There are 5 ways to turn a row about zero (a turn may also mirror it). The second row of each pair is the first, turned, with some noise. The first 50 pairs use one turn. New pairs use 3 turns, one after the other, and a turn may come again.
(in the rows, 128 means zero)
Some pairs, each with its turns in order after it:
[ 76 137 196 142 163 123 134 133  75]
[200 133 145 113  93 138  79  86 151]  manu

[ 98  55 176 119 207 124 167 121 164]
[132  25  96 148 159 109 171  86 157]  rulik

[113 150 120 161  75 135  97  51 145]
[105  76 165 118 148  50 118 139 145]  manu

[125 127 207 117 125 140 156 139 125]
[150  88 123 139 139 143 170  75 144]  tep

[115  88 133 138 156 127  98 103 178]
[111 139 130  66 138 103 131 120  86]  manu

[ 96 124 145 121 110 126 103 125 128]
[134 126 160 128 148 121 118 101 127]  manu

[132 126 106 171 130 119 117 113 114]
[132 119 111 140 124 141  94 151 105]  rulik

[139 120  98 152 125  77 195 118 165]
[ 65 100  81 139  78 126 138 104 123]  manu

[101 132  91 125  69  60 151 129 161]
[117 121 172  40 141 138 147 111 164]  Puz

[123 167 103 147 133 152 113 131 111]
[112 157 111 137 115 138 112  86 114]  Puz

[113 107 149 158 161 178 107 207 170]
[112  87 128 147 203 100 189 171 112]  tep

[101 133 116  78 205 130 102 140 135]
[195 137 102 109 129  77 131 169 145]  Mene

[100 207 147 136  49 126  99 130 134]
[153 210 171 108 121 189 128 105  99]  rulik

[135 172 129 138 183 134 169 117 133]
[127 109 147 131 144 131 127 196 168]  Mene

[129 134 124 195 141 110 161 131 140]
[107 120  80  98 101 115 124 108 166]  manu

[131 118  74  72 128 124 162 120  61]
[188 189  99 162  95 140  98 145 127]  tep

[137 125 136 200 135 127 120 175 196]
[132 176 164 106 129 177  59 119 166]  Mene

[ 90 171 105  94  97 179  58 140  91]
[ 96 171  52 138 129  54 124 111  99]  tep

[114 103 207  90 126 130 122 170  77]
[195 112  99 163  96 165 168 171 148]  Puz

[131 128 124 146 121 142 128 117 140]
[126 112 131 110 120 119 128 139 126]  tep

[ 92 152 102  93  52 161 140 173 117]
[136  69 181 105 119 107 119  85  71]  Mene

[131 187 103 119 133 143 126 133 106]
[133 173 137 106 157 130 127 169 125]  rulik

[129 110 140 139 151 120 104  82  98]
[114 127 105 122 123 135 127 166  78]  Puz

[154 137 155 113 113 128 207 104 112]
[117 134 113 184  65 118  91 142 128]  manu

[139 125 140  99 129 157 136 143 141]
[144 117 143 118  91 124 139 128 138]  Mene

[134 153 123 164 126 134 130 152 142]
[162 141 117 104 130 142  98 128 133]  rulik

[115 207 178  75 133 108 140 108 143]
[193 144 166 113 120 180  65 138 128]  Puz

[164 145 114 129 131 130 140 125 124]
[121 121 111 139 120 136 132 161 138]  manu

[149 124  66 112 103 195 127 179 145]
[ 96 157 113  63  91 126 114 153 193]  rulik

[153 115 127 123 123 116 154 154 102]
[ 99 103 117 135 111 112 111 117 141]  Mene

[107 195 117 123 129 162 144 139 156]
[134 128 106  93 149 123 133 111  58]  tep

[120 111 123 126 134 157 141 132 155]
[123 106 126 106 123 141 135 124 156]  rulik

[ 93 182  89 123 101 164 120 121 116]
[136 113 174 150 131 106 176 138 177]  manu

[142 156  95 167 144 115 147 100 138]
[135 143 153  71 126 142 102 144 119]  tep

[119 126 101 140 132 151 167 121 108]
[108  90 121 105 134 141 126 153 117]  Mene

[122 128 155  89 188 102 119 139 121]
[155 140 102 130 127  78 140 144 171]  Mene

[125 145 124 170 115  49 131 104 116]
[107 162 196 104 115 140 101 104 145]  tep

[199 105 146 104  90 123 157 140 135]
[143 162 153 135 139  84 144 175 180]  Puz

[154 122 130 135 123 135 136 157 126]
[140 141 119 141 132 102 143 121 150]  Puz

[147 113 105 138 127 167 175  95 106]
[ 93  87 115 118 108 165 147 162 114]  Mene

[126 124 102 155 120 151 205  93 144]
[102 132 208 136 122  94 141 110 104]  Puz

[122  84 164 108 123 136 196 110 124]
[139  92 139 182 121 128 168 113 180]  rulik

[160 114  95 133 114 143 156 139 100]
[179 127 134 136 125 109 102 154 132]  tep

[114 125 134 117 132 128 107 207  80]
[113 130 134  97 116  50  89 107 122]  Mene

[130  68 207 123 158 145  86 120 121]
[139  73  98 129  87 109 193  99  87]  rulik

[147  90  84 105 140 106 206 121 126]
[123 134 193 131 193 114 181 131 121]  Puz

[125 136 150 181 198 142 129 164 128]
[138 134 142  96 200 130 176 148 147]  tep

[139 115 175 185 189 154 147 113 133]
[155  99 123 169 109  71 116 137  64]  Puz

[128 117 121 138  88  49 207 114  87]
[108  67  80 197  87 131 100  76 125]  manu

[143  56 179  98 119 111 188 144 129]
[139  95 128 186  94  87 161  82 182]  rulik

New pairs, each followed by its turns in order:
[132 118 153 105 118 104 106  64 132]
[100 146 147 134 117 153  80  97 161]  Mene manu rulik

[130 110  88  99 132 140 159 107 120]
[123 132 157  93 132 129  90 100 129]  tep Puz Puz

[117 135 165 125 126 124 113 101 113]
[144 103 116 127 113 117 139 153 154]  tep Mene rulik

[ 78 203 145 133 125 207 119 158 133]
[213  75 177 100 100 145 142  94 133]  manu Mene rulik

[ 90 155 102  49 142 177 129 204 129]
[ 50  65 151  74 119  88 155 163 146]  Mene tep tep

[139 153 129 127  64 140  74 130 117]
[154 108 111 120 137 122 121 110 206]  Puz Mene tep

[127 125 119 134 121 149 183 135 112]
[ 73 126 134 139 113 106 111 130 125]  Puz manu tep

[125 104 122  69 157 135 112 165 134]
[ 72 142 115 119 162 147 122 146 161]  manu manu manu

[ 49 192 119 130 108 132 130 128 122]
[ 63 180 121 147 114  96 136  86 135]  manu manu tep

[133 132  92 118 152 144 125 145 154]
[110 134 145 117 105  97 110 101 135]  Mene Mene tep

[146 112 154 152 121 132 115 108 124]
[132 121 123  96 116 130 153 157 134]  Puz manu tep

[170 110  69 108  77 109 132 132 140]
[180 108 135 133 174 158 123  75 114]  manu tep tep

[154 108 105  49  64 129 136 135 127]
[138 140 176 121  69 130 109  52 124]  Mene tep rulik

[ 99 103 126 137 166 134  99  91 145]
[141 172 131 131 110 120 170 134  98]  tep tep Puz

[125 142 121 128 124 127 153  90 116]
[110 153 129 109 112 134 141 149 136]  manu manu tep

[144 121 172 108 113 111 129 167  74]
[ 98 139  99  73 129 157 136  89 109]  manu Puz Puz

[153 132 109 135  89 143 169 115 110]
[139 133 100 106  83 146 135 114 157]  Puz tep tep

[151  80 108 100 137 162 124  90  49]
[126  79 205 184 123 135 134 128 165]  rulik Puz rulik

[130 192 134  99 131  88  71 143 140]
[ 52 114 120  76 101 121 137 114 131]  Mene manu rulik

[140 137 161 164 145 178 137 115 176]
[140 148 149 107 145 141  68 121 177]  rulik Puz Mene

[113 130 131 127 128 119 133 142 122]
[120 123 113 121 128 114 135 133 129]  Mene Puz rulik

[ 79  80 125 115  97 126 141 138 147]
[123 100 104 101 101 148 174 130 161]  rulik rulik rulik

[162 114 124  81 157 102 162  89 166]
[ 93 147 135 178  91  76 140 132 160]  manu Puz manu

[112 197 154  99 147 111  57  98 156]
[155 189  73 148  92 153  70 130 106]  manu manu Puz

[120 123 126 113 174 142 139 118 132]
[107 125 156 102 107 135 115 140 142]  rulik tep Mene

[164 124 100 145 157 125  87 133 151]
[152 130 105 110  87 137 152 106 160]  tep tep manu

[161 139 176 207 101 141 132 150 113]
[108 141 156  66 109 101 163 161 183]  Puz Mene tep

[125 119  86 112 130 185 110 155 125]
[132 116  79 136 137 103 151 177 142]  Puz rulik tep

[116 176 135  69 139  87 125 136 114]
[161 116  90 114 121 124 134 128  60]  Mene manu Mene

[136 147 123 100 123 128 146 128 123]
[102 112 125 145 132 117 119 113 125]  manu Puz manu

[118  61  57 138 105 181  89 107 124]
[ 58 158  99  56 106 125  82 112 107]  tep rulik tep

[120 186 120 112 138  86 146  89 157]
[158 165 127 121 159 173  89 167 143]  Puz manu manu

[141 133  49 121 158 120 151  61 116]
[176 136  87 167 159  79 122 181 160]  Puz Puz manu

[114 109 161 171 126 118 113 119 131]
[113 127 121 133 123 109 145 119  73]  Puz manu Puz

[132 130 103 126  89 110 170 128 117]
[146 118  93 110 149 103 156 121 148]  rulik tep Mene

[141 163 118 138 126  67 207 148 143]
[117 164 193  62 140 121 135 167 141]  Mene Mene rulik

[ 84 145  70 106 186 147 125 152 130]
[141 166 134 170 103 173 187 126 158]  Puz Mene manu

[155 184 135 117 102 139 104 134  94]
[130 138 192 121 149 128 162 119 154]  tep tep manu

[ 70 119 146  64 195  80 178 129 116]
[ 46 177 186 169  89 132 129 140 162]  rulik manu rulik

[121 149 147 132 117 100 151 132 109]
[114 143 118 144  97 103 111 125 131]  rulik rulik Mene

[119 134 101  85 136 153 104 132 136]
[ 96 107 125  90  99 131 140 117 118]  Mene Mene Puz

[126 152 116 182 123  83 157  99 189]
[140 204 113 143 149 170 163 156 139]  Puz Puz manu

[ 99 147 147  79 128 131 125 138 114]
[110 135 143 107  95 119 133 138 174]  rulik manu Puz

[148  89 100  68 124 131 123 127  49]
[ 72 171 115 165 159 176 175 143 134]  Puz Puz Mene

[129 122 144 117 114 179 118 134 123]
[110 139 156 113 167 143 119 125 123]  rulik manu Mene

[ 70 148 141 118 131 100  79 166 151]
[155 169  89 172 175  93 119 134 136]  Puz manu rulik

[207 102 128 124 120  87 117 111 107]
[160 127 108 175 103 153  79 126  77]  rulik Puz tep

[138 130 126 132 102 112 117 186 123]
[141 108  98 134 144 136 142 177 117]  Mene manu Puz

[133 132 115 132 145 150 118  80 122]
[126 112 131 115 116 119 137 175 151]  rulik manu manu

[ 49 148 134 139 166  96 118 117  95]
[150 138 183 112 186 122  78 136 152]  Puz manu tep

[161 124 108 154 163 135 125  93 202]
[ 88 109 150 157  73 108 175 101 115]  tep rulik manu

[143  71 169 134 124  50  84 132 115]
[ 60 128 148 121 133 162 204 120 168]  manu tep manu

[173 141 112 108  82 118 113 129 104]
[140 185 133 136 110 130  93 134 103]  rulik rulik Puz

[133 137 141 121 127 102  81 143 123]
[104 147 131 114 152 129 146  86 122]  Puz rulik rulik

[138 100 137  66 162 115 143 145 114]
[177 117 117 130 138 105 146 126 184]  Mene Puz Mene

[115 119 139 162 132  79 106 115 112]
[147 124 158 104 126 148  89 104 105]  manu tep Mene

[119 118 126 134 147 154 107 161 115]
[146 137  96 119 124 120  97 129 104]  manu Puz Puz

